The rows of a group lie close to one hidden flat surface of 12 dimensions, which may be shifted away from zero. Surfaces can cross.
In the rows, zero is written as 128.
Some rows, each with its group after it:
[130, 121, 143, 142, 139, 165, 101, 133, 116, 136, 107, 124, 138, 102, 156,
 116]	F
[109, 117, 169, 115, 159, 162,  62, 149, 143, 147, 134, 136, 153, 131,  82,
  70]	D
[134, 136, 142, 126, 123, 115, 100, 125,  96, 166, 113, 121, 146, 134, 142,
 171]	W
[154, 114,  93, 113, 106, 120, 137, 144, 121, 132, 103,  62, 102, 140, 110,
  92]	C
[168, 158, 140,  96, 121, 115, 105, 136, 149, 165, 138, 102,  80, 134, 120,
 132]	C
[125, 120, 137, 148, 142, 100, 110,  94, 157, 117, 163, 131, 126, 151, 137,
 128]	D
[ 88, 128, 118, 133, 142, 132, 135, 104, 153, 136, 139, 104, 155, 143, 138,
 108]	D
[154, 125, 148, 124, 152,  98, 108, 128, 108, 112, 161, 151, 154, 116, 121,
 129]	F
[155, 104,  91, 181, 164, 105,  98, 127, 138,  78, 101, 110, 139, 108, 129,
 163]	C
[ 87, 134, 165, 154,  96, 131, 155,  92, 139,  81, 145, 154, 141, 127, 119,
 148]	D
[170, 129, 116, 121, 147, 105, 123, 145, 115, 101, 118, 155, 134,  92, 109,
 140]	C
[114, 135, 151, 137, 151, 126, 111, 117, 131, 171, 116, 126,  81, 138, 144,
 184]	C
[133, 129, 136, 148, 114, 126, 133, 102, 102,  89, 144, 150, 121, 102,  86,
 182]	D
[114, 176, 145, 123, 115, 139, 117, 122, 129, 102, 147, 142, 138, 112, 115,
  99]	F
[144, 119, 139, 162, 123, 123,  87, 125, 123, 118, 101, 140, 122, 133, 175,
 120]	F
[109, 133, 109, 154, 156, 134, 129, 116, 128,  87, 126, 157, 148, 110, 101,
 139]	D
[121,  94, 151, 154, 109, 167, 106, 132, 135, 111, 174, 124, 125, 154, 139,
 106]	W
[159,  99, 131, 113, 117, 133, 108, 130, 134, 132,  84, 120, 112, 129, 154,
 167]	W
[104, 123,  95, 131, 118, 160, 111, 125, 147, 170, 101, 105, 179, 146, 140,
 147]	W
[136, 114, 129, 124, 143, 132, 119, 134, 120, 143, 128, 158, 126, 136, 138,
 128]	C
[126,  95,  96, 135, 160, 133, 148, 160, 161, 127, 119, 167, 140, 150, 126,
 157]	W
[111, 163, 136, 117, 124, 148, 109, 139, 101,  92, 180, 138, 126, 136, 106,
  90]	F
[128, 162, 125, 106, 127, 119, 122, 125, 175, 157,  75, 200, 136, 126, 132,
 116]	D
[119, 149, 142, 105, 118, 110, 111, 118, 132, 128,  92,  70, 171, 114, 133,
 134]	C
[116, 142, 156, 123, 103, 133, 130, 124, 118, 144, 136, 125, 131, 135, 120,
 123]	D
[147,  64, 124, 126,  74, 183, 133, 108, 149, 129,  89,  77, 134, 115,  98,
 172]	W
[ 96, 111, 121,  83, 107, 192, 135, 142, 112, 191, 127,  85,  97, 160, 100,
 162]	F
[111, 161, 124, 116, 154, 122, 121, 149,  89, 110, 164, 122, 127, 128,  64,
 138]	D
[111, 149,  76, 105, 191, 121, 129, 123, 154, 105, 120,  89, 102, 126, 129,
 148]	D
[169, 105,  96, 142, 139, 101, 107, 129,  84,  94, 131,  86, 158, 121, 108,
 144]	C
[100, 130, 107, 128, 149, 115, 134, 146, 119, 133,  96, 129, 163, 133,  87,
 120]	C
[146,  98, 178, 113, 146, 113, 130, 116, 123, 126, 166, 108, 124, 111, 149,
 149]	F
[128, 112, 110, 149, 135, 141, 131, 134, 125, 155, 153, 144, 136, 145, 128,
 147]	F
[128,  90, 181, 165, 136, 114, 120, 116,  72, 101, 152, 109, 134, 108, 202,
 145]	D
[139, 113, 149, 168, 107,  94, 107, 115, 128, 158, 110, 170, 143, 160, 175,
 114]	D
[154, 113,  91, 112, 113, 106, 193, 125, 121, 128,  86, 149, 116, 106, 162,
 122]	C
[157, 124, 116, 129, 145, 141, 122, 140, 112,  92, 138, 148,  83,  96, 105,
 112]	W
[117, 106, 127, 137, 134, 192, 108, 128, 134, 148, 187, 141, 128, 132, 109,
 125]	W
[144,  92, 162, 106, 112, 121, 114, 138, 124, 148, 126, 153, 145, 142, 107,
 151]	F
[117, 146, 147, 126, 156, 113, 115, 158,  89, 136, 156, 133, 132, 135, 154,
  99]	D
[122, 117, 138, 138, 134, 169, 138, 140,  86, 178, 136, 136, 136,  86, 133,
 165]	F
[ 99, 191, 115, 136, 111, 130,  88, 115, 123, 108, 138,  81, 105, 158, 104,
 131]	W
[144, 100, 148, 130, 138, 155, 115, 153, 122, 136, 118, 141, 116, 107, 101,
 143]	W
[150, 115, 108, 153, 138, 107, 119, 123, 124, 127, 121, 106, 149, 123, 125,
 136]	C
[106, 103, 141, 125, 124, 170, 112, 135, 138, 106,  93,  97, 134, 105, 115,
 125]	F
[139,  99, 171, 124, 108, 118, 116, 117, 137, 190, 114, 127, 177, 129, 112,
 132]	F
[113, 186, 133, 137, 118, 113, 122, 110, 149, 122, 155, 120,  87, 140, 130,
 129]	W
[150, 137, 127, 124, 106, 133, 169,  94, 181,  69, 128, 162, 113,  76,  86,
 154]	D
[154,  91, 187, 134, 134, 134, 102, 129, 135, 196, 136,  98,  67, 115,  97,
 105]	W
[159,  50, 167, 136, 140, 177, 103, 162, 106, 133, 162, 163, 157, 114, 141,
 122]	F
[112, 134, 121, 134, 121,  82, 142, 118, 147, 134,  96, 126, 171, 142,  82,
 115]	D
[135, 110, 163, 146, 133, 111, 148, 129, 122, 102, 123, 119, 103, 101, 130,
 170]	F
[147, 143, 103, 113, 115, 109, 163, 118, 134, 129, 120, 113, 104, 122, 139,
 141]	C
[164,  90, 142,  94, 133, 164,  84, 146, 125,  70,  87,  97, 119, 101, 170,
 121]	C
[ 92, 144, 153, 158, 118, 171, 109, 134, 136, 143, 151, 112, 142, 124,  98,
 102]	W
[140,  93, 132, 186, 149, 110, 123, 142, 137,  24, 137, 143, 120, 122, 114,
 139]	C
[107, 129, 115, 142, 135, 140, 150, 111, 170, 146, 102, 140,  98, 127, 157,
 140]	C
[149, 144, 104, 136, 163,  98,  99, 126, 106, 102, 116, 137, 122, 130, 154,
 150]	F
[148, 122,  86, 122,  98, 146, 116, 120, 134, 102, 150, 135, 140, 158, 120,
 142]	W
[174, 127, 117, 122,  93, 107, 118, 129, 115, 111,  88, 108, 121, 113,  95,
 132]	W

New rows. What belongs after each?
[102, 117, 166, 135, 131, 177, 100, 113, 138, 130,  92, 166, 143,  99, 129,
 133]	D
[149,  62, 156,  96, 147, 130, 112, 130, 122, 154, 118, 107, 138, 134, 122,
 163]	F
[100, 105, 120, 168, 137, 144, 131, 123, 131, 148, 165, 107, 124, 164, 172,
 147]	W
[129, 107, 139, 146, 118, 156, 122, 125, 128, 148, 115, 119, 139, 111, 113,
 146]	W
[101, 131, 137, 155, 112, 149, 120, 143, 137,  69, 121, 124, 128, 141, 128,
 139]	W
[137, 155, 162, 127, 155, 123, 117, 121, 119, 130, 158, 162,  66, 111, 148,
 136]	W
[117, 185, 108, 101, 129,  87, 171, 116, 138, 132, 136, 124,  93, 146, 174,
 161]	D
[143, 104, 115, 145, 176, 145, 153, 161, 135, 111, 139, 131, 104, 103, 153,
 125]	F
[122,  89, 185,  61, 111, 158,  92, 137, 131, 123, 145, 104, 145, 141,  87,
  95]	F
[173,  29, 189, 183, 106, 108, 155, 112, 140, 191, 140,  93,  97, 120, 159,
 127]	W
[ 96, 125, 195, 154, 120, 170, 107, 145, 163, 133, 121, 140, 138, 106, 142,
 106]	W
[ 82, 124, 147, 158, 139, 136,  99, 161, 105,  78, 106, 127, 111, 162, 109,
 113]	D
[118, 145, 148, 177,  99, 145, 169, 150, 156, 146, 140, 127,  93, 122, 150,
  91]	F
[108, 133, 149, 141,  82, 169, 167, 126, 128,  77, 127, 129,  99, 106, 171,
 124]	D
[117,  90, 142, 147, 135, 142, 136, 149, 138, 141, 114, 116, 124, 119,  88,
 154]	W
[100, 132, 123, 195, 100, 140, 170, 104, 159,  99, 143, 122, 156, 126, 165,
 143]	W
[127, 152, 137, 130, 138, 171, 122, 119, 141,  98, 167, 160,  77,  97, 125,
 125]	W
[134, 129, 152,  93, 114, 139, 146, 145, 143, 146, 144, 160, 128, 127, 111,
 137]	F
[114, 146, 115, 143, 146,  67, 149,  89, 157, 107,  99, 163, 132, 145, 140,
 170]	D
[130,  86, 121, 155, 116, 160, 142, 119, 146, 123, 159, 128, 121, 143, 130,
 143]	W
[157, 132, 126,  80, 136, 126,  81, 152, 129, 117, 108,  70,  85, 148, 115,
 132]	C
[159, 121, 117, 116, 113, 114, 118, 137, 148, 139,  93, 106, 125, 139, 126,
 124]	W
[221, 119, 142, 140, 125,  73, 120, 128, 110, 156, 160, 143, 101, 109, 142,
 136]	C
[127, 145,  89, 155, 105, 142, 107,  99, 144, 166, 112, 187, 156, 146, 101,
 138]	D
[138, 125, 155, 138, 165, 130, 118, 155, 166, 142,  66, 117,  61,  89, 135,
  77]	W
[158, 114,  71, 142, 136, 157, 141, 155, 134, 141, 138, 152,  81, 129,  90,
  90]	C
[130, 115, 124, 170, 111, 124, 116, 110, 125, 130, 128, 103, 127, 140, 204,
 124]	W
[144, 137, 125,  44, 154, 125, 135, 137, 130, 170, 106, 110,  94, 122, 140,
 145]	F
[123, 129,  79, 165, 164, 169, 108, 128, 131, 139,  92,  96,  94, 100, 179,
  89]	W
[126,  87, 182, 126, 105, 166, 146, 148, 142, 135, 145, 112,  83, 130, 146,
 140]	F
[133, 101, 180, 123, 132, 149, 118, 142, 114, 108, 106, 160, 170,  66,  82,
 130]	F
[122, 156, 110, 155, 167, 132, 149, 124, 119, 137, 176, 124, 154,  76, 125,
 129]	F
[127, 118, 190, 121,  94, 130, 157, 123, 166, 173, 150, 140, 148, 116, 109,
 112]	F
[128, 165, 176,  93, 117, 161,  63, 121, 127, 127,  82, 143, 137, 109, 175,
 160]	W
[113,  86,  89, 170, 106, 133, 156, 140, 159, 107,  99,  81, 146, 158, 116,
 146]	W
[131, 130, 128, 131, 136, 186, 116, 118, 100, 157, 137, 121, 109,  76,  61,
 139]	W
[109, 124, 121, 115, 139, 146, 112, 139, 166, 161, 127, 147, 140, 163, 148,
 148]	W
[118, 122, 125,  96, 129, 157,  91, 120, 115, 162, 138, 145, 160, 150, 121,
 146]	F
[164, 115,  94,  75, 184, 114, 112, 177, 113, 129,  89, 141, 101, 125, 150,
 132]	F
[119, 124, 144, 138, 103, 117, 140, 140, 154, 138, 174,  95, 109, 178, 110,
  96]	F
[112, 124, 144, 151,  94, 145,  93, 122, 137, 138, 124,  67, 123, 150, 115,
 110]	W
[128, 132, 123, 135, 118, 157, 113, 120, 147, 146, 117, 114, 121, 121, 146,
 122]	W
[128, 107, 133,  95, 108, 162, 138, 119, 165, 171, 134, 159, 114, 151, 160,
 152]	F
[103, 184,  71, 141, 115, 122, 107, 135, 169, 119, 132, 122, 161, 189, 142,
  79]	W
[143, 112, 165, 145, 109,  99, 113, 114,  91, 145, 128, 122, 143, 131,  91,
 146]	D
[162, 109, 128, 138, 172,  86, 121, 117, 129, 113, 102, 165, 137,  98, 130,
 138]	D
[140,  96, 142, 159, 176,  80, 144, 166, 114, 115, 147, 166,  88, 153, 164,
 151]	W
[118,  98, 121, 188, 159, 109, 102, 112, 110, 107, 181,  62, 158, 145, 127,
 132]	F
[126, 140, 140, 137, 145, 128, 113, 122, 110, 122, 105, 102, 129,  92, 155,
 130]	F
[134, 146, 179, 138, 104, 119,  96, 130, 101, 148, 103, 112,  98, 129, 179,
 106]	F
[143,  87, 142, 154,  90, 137, 144, 118, 149, 146, 113, 105, 152, 117, 126,
 147]	W
[125, 140, 136, 135, 149, 121, 166, 134, 134, 160, 124,  91, 112,  94, 129,
 138]	F
[ 96, 130,  94, 129, 129, 150, 149,  99, 159, 127, 119,  77, 139, 130, 154,
 128]	D
[139, 156, 123, 102, 147, 115, 122, 135, 102, 146, 136, 151, 129, 120, 118,
 148]	F
[127, 111, 197, 127, 124, 113, 107, 137, 103, 100, 100,  91, 133,  87, 101,
 119]	F
[153, 109, 131, 132, 117, 130, 134, 134, 149, 108, 148, 166, 137, 137, 132,
 138]	W
